The same things were measured in two ways. Each way mixes the same 12 hidden numbers, adds some noise and spreads widely along 6 directions of its own, which tell nothing about the thing.
In the rows, 128 means zero.
Some things both ways: the first way, then the second way.
[154 174  93  97 133 161 148 146 136 114 122 154 102 123 180 116 167  67
 109 129 110 162 130 143 125 138]
[196  97 127 144 111 101 216 131 127 143 176 152 104 140 142 156 135 151
 135  95  98  95 148 131  56 132  95]

[153 124  96 164 144 141  96 152 152 139 140  70 122 150 145 147  99  42
 166 171 131 129  96 107 141 141]
[107 170 235 132 154 187 112  75  99 116  63 144 133 204 199 127 128 104
 180 135 127 106 150  98 116 162 127]

[116 147 123 155 139 143 120 131 138 134 148 112 119 142 144 176 101  80
 126 130 120 130 124  93 113 140]
[ 96 177 148  95 147 111 117 100 145 126 111  94 123 146 149 128 166 153
 134 118 122 163 121 118 111 120 135]

[131 135 101 118 140 129 156 144 130 149 181 123 130 128 144 129 110  64
 130 114 157 129 101 116 130 144]
[197 136  97 156 112 140 148 106 120  89 143 122 156 108 106 104 115 139
 173 199 108 141 182  83 129 121 122]

[170 124  98  83  84 123 140 128 113 157 173 105 125 159 154  97 144  92
  93 169 137 169 149 150 167 135]
[155 108  87  91 154 107 133 148 172 155 150  90 125  67 125 107  74 151
 127 134 122 103 129 137 145 115 121]

[106 129 133 177 130 158 113 145 128  83  78 161 110 111 137 112 114 135
 167  73 151 120  85 162 105 101]
[159  79  93 155 116 139 175 145 103  97 160 148 149  88  86 120 111 121
 137 165 124 106 182 137 123 134 128]

[133  67  94 130 109 162 132 100  99 139 208  16 138 186  60 151  85 108
 122 133 154 159 157  99 124 148]
[189 206 114 126 131  82 189  69 135  99 148 141  92 177 120 154 109 125
 157 145  56 111 129 146  94 131 112]

[152 137 138 164 130 116 145 158 156 130  92 101 103 110 145 131  97 125
 150 158 104 124  94 111 104 123]
[163 142 155 106 122 121 139 116 116 139 125 134 120 133 147 147 121 109
 125  95 127 132 128 174 116 153 105]

[129 125  91 134  83 142 113  92  81 128 144 135 116 135 145 117  92 117
 131 124 196 138 152 178 154 120]
[ 99 109 167  55 148  35  82 157 137 156 149 163  71 137 105  71 102 165
  71 159 162 100  90  78 117 145 117]

[148 136 143 112 115 114 143 155 170 123  71 167 150 104 188 115 176 143
 118 101 129 121 103 154 137 111]
[165  82 113 108 157  48 154 156 111 109 179 132  84 152 132 141  81 173
  84 126  92 118  97 139 112 101  80]

[ 97 113 155 107  89 116 138 106  70 124 174 169 144 187 108  93  97 142
 113  74 239 113 139 142 127 110]
[104 119 124 120 132 122  54 127 125  81  91 121 101 121  99  77  88 145
 103 205 121 101 116  76 174 125 147]

[114 131 181 137 123 127 133 124 147 125 123 139 132 133 158 134 120 125
 138 104 114 115 120 122 117 121]
[ 47 139 140 166 105 209 109  97 138 141  80 119 158 142 145 147 200  91
 137  79 145 155 117 129 151 124 169]

[168 123 117 147 106 105 125 148 115 145 131 117 102 159 130 118  75 106
 174 155 171 151 103 123 123 134]
[123 179 171  96 156 179  62 115 135 105  43  92 143 130 157 124 106 106
 141 170 143 108 132 154 167 145 153]

[163 136  64  87 103 142 154 100 125 169 140 116 152 162  74 146 151 138
 137  77 193 128 157 130 137 173]
[206 123 122 113 141  80 150 152 130 127 162 140  96 147 135 121  78 146
 115 158 135  98  85 120 142 107  78]

[ 62 127 170 120  86 145 133 134 119 107 192 167 130 139 155 131 141 126
  70  82 121 153 136 151 135 126]
[101  97 146  78 144 104 132  99 180 106  91 118 121 146 159 123  93 147
 133 111  78  80 113 129 148 106 152]

[143 119 115 113 136 152 150 141 171 116 171  84  98 146 100 122 124  98
 103 167  63 147 135  85 130 159]
[143 153 192 128 121 188 131 112 139 125  93 113 135 158 192 108 137 111
 155 156 163  93 171  99 134 156 138]

[148 166 105 125 130 112 117 161 103 155 206 132  91 191 142 125 100   6
 141 152 136 147 112  85 112 172]
[139 150 113 100 141 103  87 148 144 113 127  55 109 117 128 108 119 163
 111 169 129 126 138 113 117 130 157]

[182 101 111 128 101  72 115 196 138 161 125 127 100 127 185 111  39  69
 164 163 143 136  61 103 148 166]
[142 178 157 120 145 140 114 117  87  74  91 114 148 146 125 136 118 112
 158 152 123 154 136 173 135 142 130]

[149 109  93 135  97 154 101 122 116 118 127 119 133 155 130 117 127 104
 146 124 163 140 129 158 143 132]
[ 53 111 194 166 127 233 127 130 131 164  74 170 149 137 164 130 171  95
 148  93 171  95 139 117 132 150 146]

[131 105 106 137 121 111 132 155 150 152 200  77 139 150  98 125  75  78
  98 190 127  87 103  73 140 154]
[121 132 132  93 142 124  92 159 119 182 149 120 132  64 121  71 136 144
 117 128 174 174 142 102 128 152 103]

[153 158 119 110 127 131 133 100 111 166 153  91 125 195 106 126 141 103
 100 153 141 135 168 101 135 124]
[147  93  64 125 126 108 146 141 141 159 189  71 104  64 118  94 109 148
 104 119 146 124 126 101 146 114 102]

[153 127 165 170 119 111 105 148 179 116 110 108  98 114 194 152 126  96
 168 164  45 154 115 121 120 131]
[105 108 132 172 109 182 150 118 121  71 113 154 152 156 129 108 141 106
 139 187 137 111 166  95 173 115 149]

[165 151  86 105 122 152 178 137 110 181 141  91 157 121 166 120 160  67
 159 102 187 156 103 179 137 123]
[148 193 106 138 129 127  88 139 186 154 127  89 129 165 154 150 138 143
 128 127 101 180 110 131 123 116 163]

[155 197  82 117 147  91 143 143 129 158 146 143  79 142 123 116 111  63
 153 110 158 102 122  97 121 177]
[199 128 125  99 127 129 115  93 128 103 118  81 174 108 129 133  82 106
 164 169 129 121 175 148 142 143 147]

[127 166  82 128 131 117 120 110 136 177 170 143 101 134  94 132 125 102
 142  78 123 116 137 121 153 175]
[139  74 120 104 125 161  96 139 156 124 121  57 196  83 134  81  98 106
 150 185 212 103 151  89 204 112 170]

[121 110 147 143  98 125 140 122 137 139 148  93 116 122 136 121 102 159
  82 173  98 152 140 134 155  99]
[139 165 180  92 143 133 104  72 133  79  70 127 134 199 175 122 100 110
 154 163  93 110 121 115 167 122 141]

[155 108 158 174 125 128 150 141 149 128 116  75 111 124 149 131 112 154
 116 216  87 192 116 122 123  62]
[142 159 100 151 120 186 127 120 139  85 113  99 136 115 146 104 159 133
 122 205 125 146 182  95 167 113 130]

[155 184  99 122 108 160 118 121  80 166  89 169 103 167 162 105 128 105
 139 118 203 179 126 187 163 101]
[138 107 153 139 127 144 148 126 105 134 123 124 104 183 174 148 139 112
 117  94 120  92  95 123 126 120 118]

[157 129 136  90 109  97 153 153 141 156 175 115 112 165 116 106 128 109
  88 150  87 140 133  78 125 161]
[167 122 108  71 144  62 113 162 155 137 155  50  83 111 147 122  83 161
  84 115 133 110  94 159 132 123 117]

[162 111 144  95  99 133 146 118 151 104 127 106 143 165 130 116 158 132
 121 154 128 126 154 124 120 132]
[ 72 154 133  89 167 127  96 153 174 207 117 102  88 100 148 150 149 142
  77  67 145 124  89 171 109 139 130]

Other things, the second way, with their names:
Q740: [141 156  88 179 105 150 163 104 131 158 145 147 142 141 115 192 177 102
 139  63  86 174 118 172  96 125 133]
Q442: [169 103 128  87 166  95 133  69 126 171 117  83 109  96 129 190  82 124
 143  64 111  59  75 162  95 124  96]
Q490: [138 150 119 154 101 169 135 140 121 136 143 129 120 125 132 113 163 107
 110 151 146 138 168 120 131 153 135]
Q132: [136  79 113 116 138  94 141 191 141 138 152 175  66  90 115  95  84 178
  77 131  93  89 124 128 115 131  89]
Q62: [117 133 117 191 100 177 156 127 113  71 131 186 160 147  89  90 134 104
 164 207 120 129 187  89 153 133 157]
Q808: [112 176 145 137 132 148 101 108 134 117  84 101 133 170 143 160 139 117
 151 100 105 143  98 155 121 129 160]
Q162: [ 97  72 154 126 126 155 130 137 114 154 122 140 122 130 151 126 143 112
 104  91 153  93 114 120 134 134 123]
Q538: [179 153 124 114 126 109 111 101 139 126 124  92 134 159 144 155 110 121
 141 124  94 138 125 144 115 132 148]
Q992: [ 71  59  90 103 141 111 157 125 113 138 182 100 152 129 115 104 162  98
  92 132 175 118 109  92 179  87 146]
Q497: [ 65 168 120 141 149 135 113 121 120  71 117  91 105 141 117 131 183 161
  90 186 136 156 150 112 123 112 138]
Q671: [145 165 114 126 154 162 109 133 125  92 108 126 168 114 141 106 115 140
 157 173  74 199 185 140 151 121 126]
Q388: [129 142 138  97 121  89 102 167 152 191 160 137  75 122 124  95 120 133
  79 117 175 116  91 117 125 156 115]
Q114: [162  98  93 196  96 149 174 152 104  73 157 174 142 136 112  99 115 136
 149 152  93 164 148 108 158 103 101]
Q594: [103 150 104 187 120 187 149 109 122 143 126 129 171 144 125 178 187 100
 161  81  96 179 143 150 102 122 160]
Q949: [ 86 115  72 197 119 170 137 162 118 135 166 119 119 129 102 149 185 121
  82 139 131 141 147 120 117 122 155]
Q187: [150 129 166  60 156  62 122 127 121 134 120 115  90 118 122 133  97 147
 110 122 155  82  82 151 107 139  98]
Q142: [ 43 164 118 121 112 140  68  94 156 150 106  72 137 117 129 133 191 126
 109  71 134 210 117 134 137 133 168]
Q166: [212 146 151  74 162 119 133  67 135 135 109 120 133 155 181 150  64 105
 157 137  65  88 143 145 131 137 111]
Q226: [ 69 137 125 108 135 168 114 145 154 184 135  88 172  78 143 103 167 110
 136  81 177 184 148 147 148 140 152]
Q511: [ 85 151 156  92 148 111  57 133 138 126 102 119 109 166 148 115 130 133
  85 143 128 155 101 121 153 129 145]
Q672: [187  88 129  92 127  46 155  92  98 103 159 156  90 145 108 132  67 131
 115 131  74  85 123 133 106 139  96]
Q820: [162 160 108 120 149 132 120 104 124 112 115 107 148 116 116 134  83 113
 170 138  77 136 145 160 131 137 142]
Q925: [145 141  89 135 134  99 188 162 103 122 182 159 110 130 101 131 147 135
 113 124  89 151 136 161  99 125 109]
Q602: [197 100 152 182 127 166 172 109  86 124 125 145 111 196 169 204 133 108
 131 118  96  60 132 131  75 131 112]
Q472: [127 162  94 129 144 123 132 155 167 118 150  57 118 157 147 142 152 151
 106 164 120 129 146 127 111 110 175]
Q660: [103 184  87 125 117 139  67 137 177 106 116  43 126  90 102 105 140 139
 105 193 163 148 155 126 157 136 186]
Q289: [122 110 136 112 126 149 139 139 168 180 114 189 144  74 111  92  94 112
 157 105 139  96 116 133 155 141 122]
Q779: [ 79 118 111 201 104 184 190  95  82 179 165 169 138 141 116 153 220  86
 144  48 120 157 130 107  91 134 122]
Q563: [109 180 116 111 171 120  95  77 136 117 116  87 123 165 140 161  99 114
 132 133  51 141 148 159 121 139 164]
Q13: [111 118  88 137 121 112 142 153 136 133 162 116 132  89  95 116 144 148
 119 110 130 169 130 139 123 121 127]
Q753: [124 192  79 133 138 125 127  77 131  69 130  75 148 128 108 134 134 130
 150 171  70 186 177 141 135 119 155]
Q290: [207 123 157 142 107 100 158  53  99  86 123 163 121 195 139 150  73 103
 171 127  86 101 102 117 136 125  92]
Q677: [113 151 166  89 146  71 116  79 119 137 109 141 101 172 114 195 123 111
 113  75  96 110  89 190  75 154 140]
Q688: [135 130 104 156 135 177 124 130 143 104 115 112 161 104 106 109 125 124
 156 213 149  98 166  88 153 114 160]
Q876: [100 130 142 104 125 117 122 119 158 138 119 113 126 171 142 159 142 101
 102 101 139 109 101 164 136 129 169]
Q430: [129 179 164 143 134 129 149 113 117 124 109 190  87 196 149 155 142 126
 129 106  67 129 112 148  92 144 112]
Q772: [130 142 143 111 130 127 170  78 152 196 132 122 114 128 162 193 160 107
 128  22 115 121 109 184  85 141 108]
Q343: [163 121  91  84 126  53 158 134 139 132 185 119 114 117 115 122 122 149
 102 115  96 160 133 149 112 122 113]
Q825: [188  97  75 147 111 104 202 124 106  90 176 144 129  94  89 125 120 139
 135 152 111 124 144 130 129 104  86]
Q7: [142 156 109 128 138 128  72 123 157 106 108  96 155 132 113 118  95 142
 159 178  90 151 152 112 130 128 182]
Q946: [ 33 103 162 138 119 170  98 126 143 193 119 135 131 123 151 130 176 112
 105  50 159 151 133 126 115 159 154]
Q585: [ 64  91 109  92 127 128 124 156 131 142 150  82 119  77 125  71 161 129
  78 123 199 129 116 106 179 115 126]
Q684: [134 118  70 164 114 178 147 130 112 121 134 109 185  81  92 138 153  95
 156 121 130 162 143 157 153 112 146]
Q766: [ 56 145  96 169 125 158 128 113 160 151 123 147 147  99  91 135 152 126
 151  89 105 167 129 138 127 124 158]
Q595: [156 127  97 166 119 150 193  89 118 123 138 142 151 124 101 186 132  90
 167  94  93 105 136 180 106 126 135]
Q940: [144 103 147  97 135  84 117 101 135 107 109 155 133 120 104 130  88 149
 146 138  91 111 134 129 105 135 131]
Q921: [126 134 125  83 122 101 102 182 159 174 161 100  91 128 149  97 142 133
  60 127 165 130 120 129 133 146 143]
Q192: [134 116  73 113 141  89 125 112 131 118 147 108 117  99  83 153 130 146
  98 147  89 127 131 137 109 112 135]
Q200: [118 164 164 110 162 156  96 100 141 123  68  77 115 145 172 160 103 128
 148 106  95  98 126 161 113 143 149]
Q580: [149  74 146  73 124 112  94 144 153 128 121 115 125 126 152  71  72 123
 107 166 150  77 126  92 184 130 144]
Q864: [ 81 188 168 123 117 118  82 137 135 101 114 125  99 211 140  96 169 128
  97 182 163 146 111  83 142 136 169]
Q256: [127 151  84 111 136 111 176 116 102 144 169 127 135  73  90 128 159 116
 132  93 113 174 141 168 113 133 102]
Q446: [141  95 162 159 145 230 165 134 116 143  93 164 166 101 167 111 111  99
 180 132 152  76 152 116 161 126 100]
Q345: [108 178 166 113 140 175  88  86 150 107  51 104 152 151 141 145 122  92
 161 155 143  97 123 148 158 139 176]
Q149: [120 136 154  75 163 125  95 119 160 166  97  86 124 112 165 143 100 133
 127  88 120 109 117 164 120 142 138]
Q587: [107  12 195 134 108 170 134 123  98 196 113 194 141  82 139 118 115 102
 137  43 180  75 121 112 118 167  91]
Q77: [132  90 127 149 143 180 152 124 126 160 119 118 162  88 140 147 124 124
 172  86 123 108 146 134 108 126 127]
Q28: [129 108  91 150 133 115 145 110  96 161 162 126 116 144 115 204 156 105
  95  60  87 142 103 174  85 125 123]
Q34: [200 179  87 110 149  98 170 118  97 110 162 132 140 140 115 173 141 111
 123 140  83 180 131 192 116 112  95]
Q730: [107  78 116 112 115 133  97 170 176 182 139 107 116  68 139 105 109 142
  91  82 154 126 133 139 140 146 136]
Q165: [148 166 120 129 131  56 119 162  95  53 168 134  75 174 115  88 119 191
  88 196  83 190 150 102 104 128 102]
Q543: [187  45 133 142 106 125 148 195 148 158 156 125  76  99 158 114  74 157
  87 104 168  54 107 127 129 135  81]
Q84: [ 69  98 148 143 108 131  98 196 131 111 142 169 143 134 111  61 153 154
 104 168 173 176 153  81 146 132 151]
Q423: [118 127 148 126 146 106  92 124  92  98 134 124  94 203 133 146 123 120
  76 177 113 107 132 111 113 140 149]
Q130: [110 164 145 108 133 188  93  80 177 159  63 113 162 103 146 144 138  93
 153 119 133 119 142 149 154 142 162]
Q346: [121 148 158  76 154 127  65  95 116 137 107  71 100 128 171 112 101 118
  96 133 124 127 145 128 144 163 121]
Q65: [124 121 144  49 179  94  85 127 164 188 115 107 121  50 120 117  57 140
 122 106 152 100 113 165 134 151 106]
Q759: [155 113  72 140 143 124 171 104  97  92 159  83 161 142 120 176 168 124
 130 145  95 149 140 135 117  81 135]
Q611: [112  90 196 128 136 114 155 162 117 169 131 186  87 145 150 133  87 131
 125  42 139  83  90 166  93 163  91]
Q974: [129  65 181 144 122 192 152  79 106 131 104 139 157 153 195 125  99  84
 170  83 126  90 145 111 164 136 111]
Q339: [180 144 113  69 156  65 139 206 141 159 173 120  87 113 135 108  85 145
  85 119 139 128  84 184 137 128  90]
Q845: [112  99 162 108 122 145 160 109 159 205 127 162 137  70 127 113 118 107
 156  66 182  81 121 132 126 156 107]
Q875: [ 89  95 188  75 142  65  65 122 140 128 105 124  86 137 133  94  91 177
 104 128 143 103 101  85 111 146 127]
Q315: [ 95  54 212 139 116 159 136 115  91 178 122 166 139 160 172 155 157  98
 126  45 182 107 119 121  98 158 112]
Q220: [134 132 121 171 135 204 152  83 102  74  77 133 196 147 132 192 167  95
 174 143  90 140 157 158 136  98 149]
Q3: [106 144  92 191 100 108 169 133 109  97 170 160 123 166  80 136 195 153
 133 136  97 181 132  95  81 109 141]
Q934: [122 148 154 136 130 124 132 113  96 116 128 121 117 163 126 134 146 118
 133 135 154 119 113 118 112 138 126]
Q207: [207 129  65 101 146  64 169 129 140 142 193  98 107  89 108 127  82 146
 119 136 117 124 106 141 134 103  78]
Q353: [139 181 125 135 126  79 152  97 125  78 136 139  74 211 118 159 131 132
 106 152  82 113  92 138 115 116 127]
Q260: [104 168 134 139 134 181 114  91 152 137 101 106 140 114 135 136 140  99
 138 148 152 118 158 135 145 145 146]
Q486: [122 177  74 160 111 133 131 117 133  95 137 145 127 164  96 143 180 122
 109 167  79 176 130 121 136 104 156]
Q763: [ 98 159 177 108 174 145  96 117 123  94  58 147 125 130 136 114  84 139
 157 147 115 113 103 145 157 126 111]
Q169: [129 151  66 140 148 163 101 153 118 113 141 117 181  99  85 110 137 103
 130 205 123 175 164 129 171 112 163]
Q25: [102 176 174 102 151 122  80  91 161 102  63 125 137 185 147 162 125 135
 144 136  87 136 119 147 117 129 171]
Q523: [144 144 121 174 144 169 159 153 130 138 135 176 169 151 128 147 135 117
 169 132 107 155 137 139 121 113 130]
Q334: [162 141  96 116 148 166 118 143 165 133 104 114 180  65 121 129 110 127
 155 157 134 145 141 158 167 107 129]
Q583: [123 148 146  68 162 110  58 137 151 109  71  80 121 144 144 145 126 145
  94 160 142 114  77 143 152 104 152]

Some of these things the first way, each followed by its name:
[111 117 152 226 147 113 117 174 151 140 184  58 151 138 110 168 127  65
 181 128  80 102  65  90  60 128]
Q730
[184 170 132  84 104 120 136 100 131 120  92 150  73 144 181 108 127 106
 157 141 125 145 174 142 134 155]
Q345
[ 96 111  74 205 127 178 111 103  53 139 149  63 153 138  69 105 113 132
 108 108 182 113 116 172 117  60]
Q7
[156  88 116 148 112 124 112 122 122 136 136  80 128 133 136 115 108 116
 147 134 113 142 123 136 134 120]
Q595
[150 161 114 124 114 101 124 135 139 123 153 124 114 139 165 145 145  63
 136 133 114 110 142 107 101 166]
Q25
[179 168 109 139 100 111 110 142 128 153 109 129  94 144 182 104 108  69
 178 186 165 135 113 165 163 131]
Q169
[134 187 100 166 134 160 143 104 121 136 118  80 106 150  99 124 148 130
 113 181 151 139 155 149 136  85]
Q166
[133 120 138 109  99 151 122 129 145  89 122 124 106 132 163 107 121 101
 133 124 114 125 135 147 136 151]
Q62
[148 110 126 102 127 126 175 158 157 134 152 138 161 141 102 117 182 125
 143  65 123 130  96 114  92 154]
Q543
[152 121 112 139  85 156 133 152 149 136 126  84 114 159  78 134 108 140
 121 168  92 133 123 113 123 163]
Q339
[153 147 134 123 119  99 149 123 149 138 186  91 112 156 138 149 125  70
 162 155 122 124 147  97 108 168]
Q130
[187  68 114  97  62  82 111 151 129 144 148 104 146 156 172 118  91 106
 114 180 150 139 127 118 157 152]
Q763
[134 143 116 135 104 134 146 175 141 121 102 117 131 127 149 100 123 125
  70 188 151 114  97 138 142  96]
Q671
[ 96 124 138 200 108 147  64  80 124 158 107 121 107 125 130 142  93 176
 130 126 114 157 145 175 195  78]
Q992
[171 104  89 119  86 122 161 142 117 160  69 125 121  99 146  85  79 193
 107 157 207 167 104 181 188  84]
Q34
[156 154 115 139 139  99 140 101 140 176 133  76 133 133 125 160 128 109
 137 128 112  98 152  91 113 142]
Q290
[141 151 112 100  76 149 133 126 123 135 169 130 124 147 176 152 122  43
 180 109 174 132 132 167 134 191]
Q289
[173 111 134 101  93 120 135 104 114 135 123 101 113 158 158 129 116 126
 139 133 143 171 165 133 130 134]
Q353
[117 149 145 135 109 125 145 134 125 133 104 158 136 132 149 124 117 136
 154  85 208 112 105 160 131 112]
Q511
[120 149 119 136 121 124 124 109  96 115 112 160 131 121 169 115 127 120
 106  95 167 106 139 149 118  98]
Q875
[107  75 126 169 121  98 115 133 148 131 172 108 168 110 100 108 115 144
  93 132 101  62 103 110 129 108]
Q587
[151 161 127 142 106 146 132 150 126 140  60 131 131 118 183 125 140 125
 112 138 131 133 109 159 126  99]
Q114
[ 91 103 150 203 129 165 118 120 124 122  83 115 140 111  93 120  91 193
 132  97 127 105  92 149 117  69]
Q684
[101  54 135 191  77 166 120 143  89  90 146  90 168 151  92 106 123 180
  85 149 152 154 104 168 105  52]
Q132
[124 114 103 127 123 137 119 138 126 144 172  97 155 160 105 115 131  83
 110 117 141  95 113 114 134 141]
Q594
[114 144 131 187 122 153 109 113 116 128  98 123 106 123 126 153 115 135
 199  60 146 144 117 166 108 121]
Q876
[183 139  84 160 153 117 121 159 129 163 138 124 133 144 156 118 154  44
 209 127 165 167  74 150 127 114]
Q602
[ 78 112 117 141 128 175 126 103  99 119 159 106 161 189  14 132 119 154
 100  42 170  68 139  93  89 142]
Q808
[137  70 156 189 133  94 104 170 146 147 190  18 152 153 151 122 100  51
 172 182 121 131  70 112 132 102]
Q563
[107  94 127 144 110 151 110 107 110 117 160  75 181 161 113 150 133  99
 140  74 169  85 134 129 102 137]
Q766
[166 175 132 142 141 134 132  89 105 109 100  96  75 178 105 132 124 116
 156 137 115 131 179  92  68 133]
Q660
[150 138 133 104 109 121 146 162 133 102  92 128 112 143 153  93 118 134
  50 180 119 115 128 100 118 111]
Q165
[182  88  57 117  74 137  99 161  81 157 107 112 150 141 168  98 103  79
 162  99 211 152  84 187 158 141]
Q611
[154 101  95  93 107 146 139 150 118 144 181 110 118 152 143  92 139  81
 114 129 128 200 116 150 165 135]
Q472
[105 123 125 138  98 191 116 130 119  85 102 128 117 166  86 115 111 154
  91 124 146 117 132 137 123 124]
Q925
[157 224  96 151 146 106  89 127 130 166 116 168  82 169 157 153 139  59
 145 148 134 134 141 104 137 142]
Q759
[164 145 102 111 122 131 117 117 142 127 165 128 107 160 148 138 143  50
 176 128 128 144 144 124 127 172]
Q688
[166 108 114  80 111 122 128  90 143 122 126 100 110 161  96  91 118 156
  60 172  74 103 191  81 149 146]
Q934
[136 154 101 152 146 130 118 113 154 121  55 147 129  94 132 105 155 161
 110 106 115  72 128 142 137  98]
Q315
[130 126 135 125  97 147 125 120 112 118  92 123 101 149 138 103  66 156
  84 168 157 127 140 131 154 104]
Q256
[166 111 138 145 139 128 138 110 156 116 106  71 123 139 135 143 123 118
 194 128 138 135 132 119 110 125]
Q260
[153  93 168 132 127 101 122 128 170  83  97 124 121 146 142 135 124 160
 108 154  92 133 144  75 105 112]
Q497
[109  93 119 173 119 142 112 135 111 134 136  94 150 135 104 136  96 136
 115 102 135 112 102 120 111 111]
Q13
